The first 9 rows are patterns. Each new row is the sum of 3 different patterns, raised or lowered, with some noise. Before adding, each is slid sideways (what falls off one end comes back at the other) and multiplied by a number that may be negative. Names go in the order of the patterns.
In the rows, zero is written as 128.
Known rows, each followed by the names of its patterns:
[126 118 120 144 109 152 109 117 135 137 154 149 105 121 110 116 122 126
  99 121 115 131 112 114 166 140 148 132 143 128] | revi
[121 124 118 124 135 146 160 121 129  98 134 136 163  97 117 111 144 138
 131 136 149 129 114 134 130 133 121 157 147 134] | sak
[122 131 153 161 131 116 129 107 129 153 169  85 110 120 151 127 140 127
 134 123 151 139 150 146 120 134 128  97 137 135] | vano
[139 143 121 155 110 113 116 116 136 125 154 159 168 132 118 169 126 132
 126 167 136 105 128 119  92 144  95 145 151 101] | bizi
[139 116 143 135 134 106 136 127 137 119 154 123 134 133 137 123 120 114
 100 122 107 121 128 138 132 133 118 141 147 149] | Gadi
[132 104 119 120 120 133 130 134 112 135 129 168 117  90 117 119 125 139
 105 136 118 131 154 122 156 131 126 129 140 118] | Mebeb
[143 131 114 158 125 129 118 124 142 141 121  97 149 123 134 123 123 133
 130 137 146 112 135 120 116  94 139 150 129 162] | Tamas
[135 139 126 145 128  81 115 116 116 125 121 144 156 127 101 131 122  99
 121 148 126 119 107 136  98 114 122 130 109 110] | bubab
[126 145 127 133 128 167 164 154 147 134 117 136 127 123 132 149  97 147
 102 126 147  97 147 127 115 142 127 134 106 129] | nilum

New rows, each followed by the names of its patterns:
[159 145 164 127 131 146 133 137 143 131 118 140  98 139 161 155 144 123
 107 147 142 163 137 104 121 135 136 137 150 153] | sak vano nilum
[142 166 143 127 180 138 159 151 148 135 108 131 126 120 126 168 117 177
 160 148 150 119 125 143 183 105 143 100 158 172] | revi Mebeb Tamas
[123 131 140 147 129 157 126 145 147 139 119 125 118 118 109  93 101 129
 135 144 129 125 147 145 137 166 107 162 136 121] | Gadi Tamas nilum
[102  92 151 101  71  71 120  90  78  86  57  35 111  66 103  96  87 109
 116  77 127  80  72  71  71 113  62 125 106 125] | revi sak bizi
[147 145 168  95  97 113 104 122 119 121 126 141 146 152 139 157 145 149
 138  95 156 136 131  91 158 167 145 118 154 105] | vano Gadi Mebeb
[116 160 134 146 137 122 122 135 150 154 148 119 156 150 167 161 146 160
 150 116 147 114 136 125 140  99 160 141 128 181] | revi Tamas nilum
[135 117 124 114  97 119 123 119 127 124 158 108 125 125 139 101 115 123
 151 139 154 140 124 114 158 148 133 117 133 105] | vano Gadi nilum
[137 105 129 124 136 133 129 138 109 114 132 140 148 123 136 134 163 144
 150 132 119 119 129 111 131 155 118 133 116 132] | vano bubab nilum
[126 119 142 122 118 123 135 133 133 145 148 167 144 145 122 144 143 150
 146 126 142 101 147 141 155 114 131 137 157 126] | revi sak Gadi
[117 127 164 127 111 120 118  94 135 111 159 168 101 140 154 155 153  76
 114 111 123 140 128 158 157 173 157 115 183 123] | bizi Gadi Mebeb
[131 117 126 123 120 122 157 137 153 142 139 115 144 125 136 102 130 132
  98 142 112 122 108 155 122 134 121 122 128 122] | revi Gadi Tamas
[146 123  94 108  81 117 109  99 102 152 122 146 128 130  95  98 107 112
 133 124 102  80  99 123 139 109 148  98 124  86] | sak Mebeb nilum
[117 159 124 124 123 143 120 151 110 141 128 119 148 118 147 132 126 141
 132 148 116 137 119 136 135 161 105  98  78 119] | sak bubab nilum
[130 167 127 143 152 132 136 137 150 150 142 138 153 148 132 114 129 117
 132 142 154 119 135 149 147 148 150 127 147 172] | sak Tamas nilum
[156 118 146 108 125 140 112 122 149 107 155 156 145 123 130 140 104  95
 106 130 131  97 140 138 128  87 131 124 136 164] | revi bizi bubab
[ 75 111 113 108 113  99  98 111 131 113 107  94 112  77 119  93 114 132
 113 128 136 139 100 124 117 121 101 122 113 113] | vano Gadi Tamas
[ 72 109  73 118  92  95 155 114 131 113 104  87 108 105  71 111  88 139
  72 105 128 108 122 167  88 123  74  87 113 103] | revi vano bizi
[ 91 113 107  82 101 119 114 112 108 156 132 115 105 122 102 111 106 110
 127  98 149  98 100 113 116 137 144 111  85  89] | revi vano bubab
[147 147 107 141 108 122 151 122 156 124 113 146 132 121 105 135 116 141
 146 140 122 156 155 154 137 124 122 143 118 114] | sak bubab nilum
[179 177 183 199 168 177 163 149 165 159 161 167 207 197 163 127 190 150
 177 178 196 130 147 153 193 165 177 161 165 151] | sak vano Tamas
[144 103 122  92 111 124 127 123  96 145  97 136 122 143 112  85 110 134
 111 140 103 121  93 140 155 122 160 139 127  98] | revi Mebeb Tamas
[ 91 120 117  96 104 113 102 114 145 127 118 106 127 123  87  98 115 100
 103 142  99 106 129 114 123 100  86 126 120 100] | sak Mebeb bubab
[147 167 122 149 133 158 160 128 189 143 156 154 138 143 169 130 163 159
 141 178 152 106 130 170 129 150 146 159  89 140] | revi Tamas bubab
[108 114  86 129 109  65 133 104 113 112  92 146  96 130 112 132 105 122
 108 104  82  50 118  88 128 123 109 105 158 106] | revi sak nilum
[149 118 113 124 143 143 118 103 134 159 143 151 113 145 122 111 155 151
 106 142 106 136  94 140 157 133 168 137 120  93] | sak bizi Tamas
[158 138 145 109 122 115  91 137 122 103 128 110 127 106 122 105 143 108
 169 136 133 124 145 147 121 133 116 101  89 161] | Mebeb bubab nilum
[123 115 129 101 111 113 110  95 141  98 137 135 132 130 143 125 135 124
 123 118  96 132 126 149 140 175 116 123 151 117] | vano bizi Gadi
[ 97 114 136 136 147 141 172 130 123 143 145 110 132 109 129 127 125 124
 152 149 126 146 133 164 118 106 129 121 125 125] | Gadi Mebeb Tamas
[119 122  78 140 179 141 141 126 121 127 121 158 147  90 139  96 149 126
 127 128 138 119 165 134 154 151 127 135 122 131] | vano bizi Mebeb
[161 169 140 128 124 178 180 161 164 177 131 136 113 148 146 153  88 105
 126 165 138 160 140 177 141 133 125 134 123 152] | sak vano Gadi
[ 93 116 147 146  73 120 100 129 130  97  84  87 121 112 117 152 122 126
 127 128  89 145  99 138 125 107 180 100 114 124] | Mebeb Tamas nilum
[114 121  79 103  74 121  83 129  99  98  78 139 110 131 110  97 103 109
 101  97 128 104 114  85 111  67  84 105  97 110] | sak Gadi Tamas
[142 128 146 119 131 150 120 123 123 114 117 158 159 153  94 114  97 114
 108 143 157  98 123 105 134 120 159 104 117 113] | sak vano bizi
[132 172 205 190 167 144 150 127 132 157 162 120  96 161 120 142 170 117
 167 130 142 168 176 152 118 146 144 135 147 152] | vano Tamas nilum
[132 102 100 128 145 114 140 114  87 107 112 112 127 111 137 153 123 110
 127 110 100 127 144 136 111 109 127  96 120 121] | Gadi Mebeb bubab
[105 148 128 142 190 112 136 164 149 142 151 130 130 102 130 176 153 124
 146 132 144 123 142 193 120 147 149 127 185 155] | sak bizi Mebeb
[151 149 167 163 155 149 181 146 136 137 127 153 127 131  98 138 114 137
 163 140 171 135 135 158 133 125 138 105 124 112] | Gadi Mebeb Tamas
[137 163 145  90 130 117  99 157  93 155 177 106 124 153 123 142  88 131
 127 124 156 133 133 124 189 133 127 139 127 127] | vano bizi Gadi
[116  96 154 113 113 138 122 151 143 126 208 126 153 147 136 100 150 137
 141 193 140 170 103 158 130 134 135 154 134 124] | revi bizi Tamas
[109 125 150 165  98 137 102 139 153 126 145 144 136  98 123 105 150 142
 130 153 132 129 101 133 141 139 126 186 143 163] | sak bizi Mebeb
[179 153 153 116 161 118 115 137 159  67 148  79 147 164  91 156 150 116
 150 121 126 107 120 148 151 148 149 152 158 150] | sak bizi nilum
[ 98 130  94 168 131 133 139  84 115  91  70  72 119 119  87 139 131 112
  76 126 106 119 141 184  69 126  92 110 128 124] | vano bizi Tamas
[110 123 133 118 149  85 175 137 179 134 100 117  92  88  79 101 124  81
 133 158 130 125 116 160 149 168 162 108 152 114] | bizi Gadi Mebeb
[129 127 115 125 115 105  83 133 122  98 133 103 140 110 106 152 124 139
 143 113 147 120 104 154 116 139 154 134 145 132] | bizi Tamas nilum
[139 109 116 149 138  89 158 141 121 136 149 162 133 158 126 120 127 166
 179  88 108 119 128 140 163 142 150 155 146 130] | vano Tamas bubab
[129 125 117 135 111 109  95 118 125  99 100 112 109 104 150 118 136 113
 121 117  89  74 106 123 100 110 133 124 110 121] | revi Gadi bubab
[ 76  93 105 108 101  88 100 119 115 132 107  69 157 138 137 127 125 123
 142 107  87 133 110  93 108 108 120 127 101 149] | revi bubab nilum
[127 148  97 158 143 139 116 149 166 133 125 121 137 117  68 132 105  70
 144 123 164 158  88  95 106 107 158 140  66 108] | vano bizi bubab
[ 75 102 128  78 107 115 112  90 126 119 139 112 112  92 130 138 119 137
  92 111 122 112  87 107 132 103 130 121 112 169] | bizi Tamas nilum
[152 130 115 139  86 137 152 116 126 157 117 159 115 119 100 103 122 143
 153 171 179 153 104 135 133 111 138 161 143  68] | sak bizi Tamas
[136  64 161 114 147  97 104 115 140 119 102 106  85 120 135 107 118 110
  98 150 113 158 114 100 112  94 117 131 135  88] | revi sak Mebeb
[150 127 128 121  94 120 125  92 150 147 130 107 171 123 104 107 118 139
 105 134  92 136 110 143 130 109 106 127 119 143] | Gadi Tamas bubab
[144 179 199 183 121 136 152 166 164 169 168 176 157 199 164 192 194 163
 175 156 123 194 180 175 166 194 195 189 156 185] | revi vano Gadi
[140 155 176 126 125 135 166 154 154 101 129 124 142 120 164 139 145 137
 160 106 172 133 165 138 128 162 102 131 131 115] | vano Gadi nilum
[115 139 122 113 124 142 139 101 128 123 136 118 150 130 136  98 137 109
 119 123 142 140 130 155 128 147 145 143  90 117] | sak Gadi bubab
[109 156 154 128 160 109 144 161 147 113 101 160 106 148 107 158 151  75
 161 119  90 146 106 151  91  94 114 147 106 148] | revi bizi nilum
[ 97 155  69  60 113  68  89  93 133  63 112  77 112  94  73  51  58 101
  60  96  97  99 101 108  95  72 113  93 115 104] | Mebeb Tamas nilum
[129 126  79 118 128 137 104 126 126 167 123 115 162 139 124 141 170 137
 130 118 137 120 110 154 123 108 139 158 172 151] | revi sak bubab
[112 110 145 112 130  84 117 120 137 162 148 107 123 102  88 142 102 117
 124 112 156 106 112 178 141 161 135 151 138 133] | revi Gadi nilum
[156 129 186 148 135 196 167 160 176 146 152 145 174 155 132 137 164 145
 140  91 103 145 145 129 164 162 152 164 140 141] | Gadi Tamas nilum
[122 111 134  92 111 109 107 113 125 117 165 116 101 144 109 101 103 116
 128 120 153 115  88  77 170 135 142  82 101  90] | vano Tamas nilum
[ 87  70 100  83 105 106 100 117 108 101 107  74  90  70  31  90  62  79
  92  97  92  83  65 118 122 122 117  81  99  82] | sak Gadi Mebeb
[128 134 120 129 133  91 137 152 134 118 154 149 132 145 160 145 143 147
 132 158 127 141 136 124 151 149 134 142 158 154] | bizi Mebeb bubab
[115 109  81 104 100 149  95 137 150 126 134 129 118 128 136  87 142 122
 151 135 105 104 174 130 145 109 140 121 165 127] | vano Tamas bubab
[125 124 130 164 134 115 137 138 122 112 117 156 149 140 105 101 102 164
 147 136 100 121 131 139 118 126 110  94  98  99] | sak vano Gadi
[100 137 121 126 145 143 106  92 121 159 142 137 134 130 152 155 136 151
 152 112 137 139 107 124 145 106 149 118 156 146] | vano bubab nilum
[118 166 152 162 148 111 140 127 122  93 128 136 111 133 142 130 140 104
 157 115 108 115 107 123  80 115 117 129 131 118] | bizi Gadi nilum
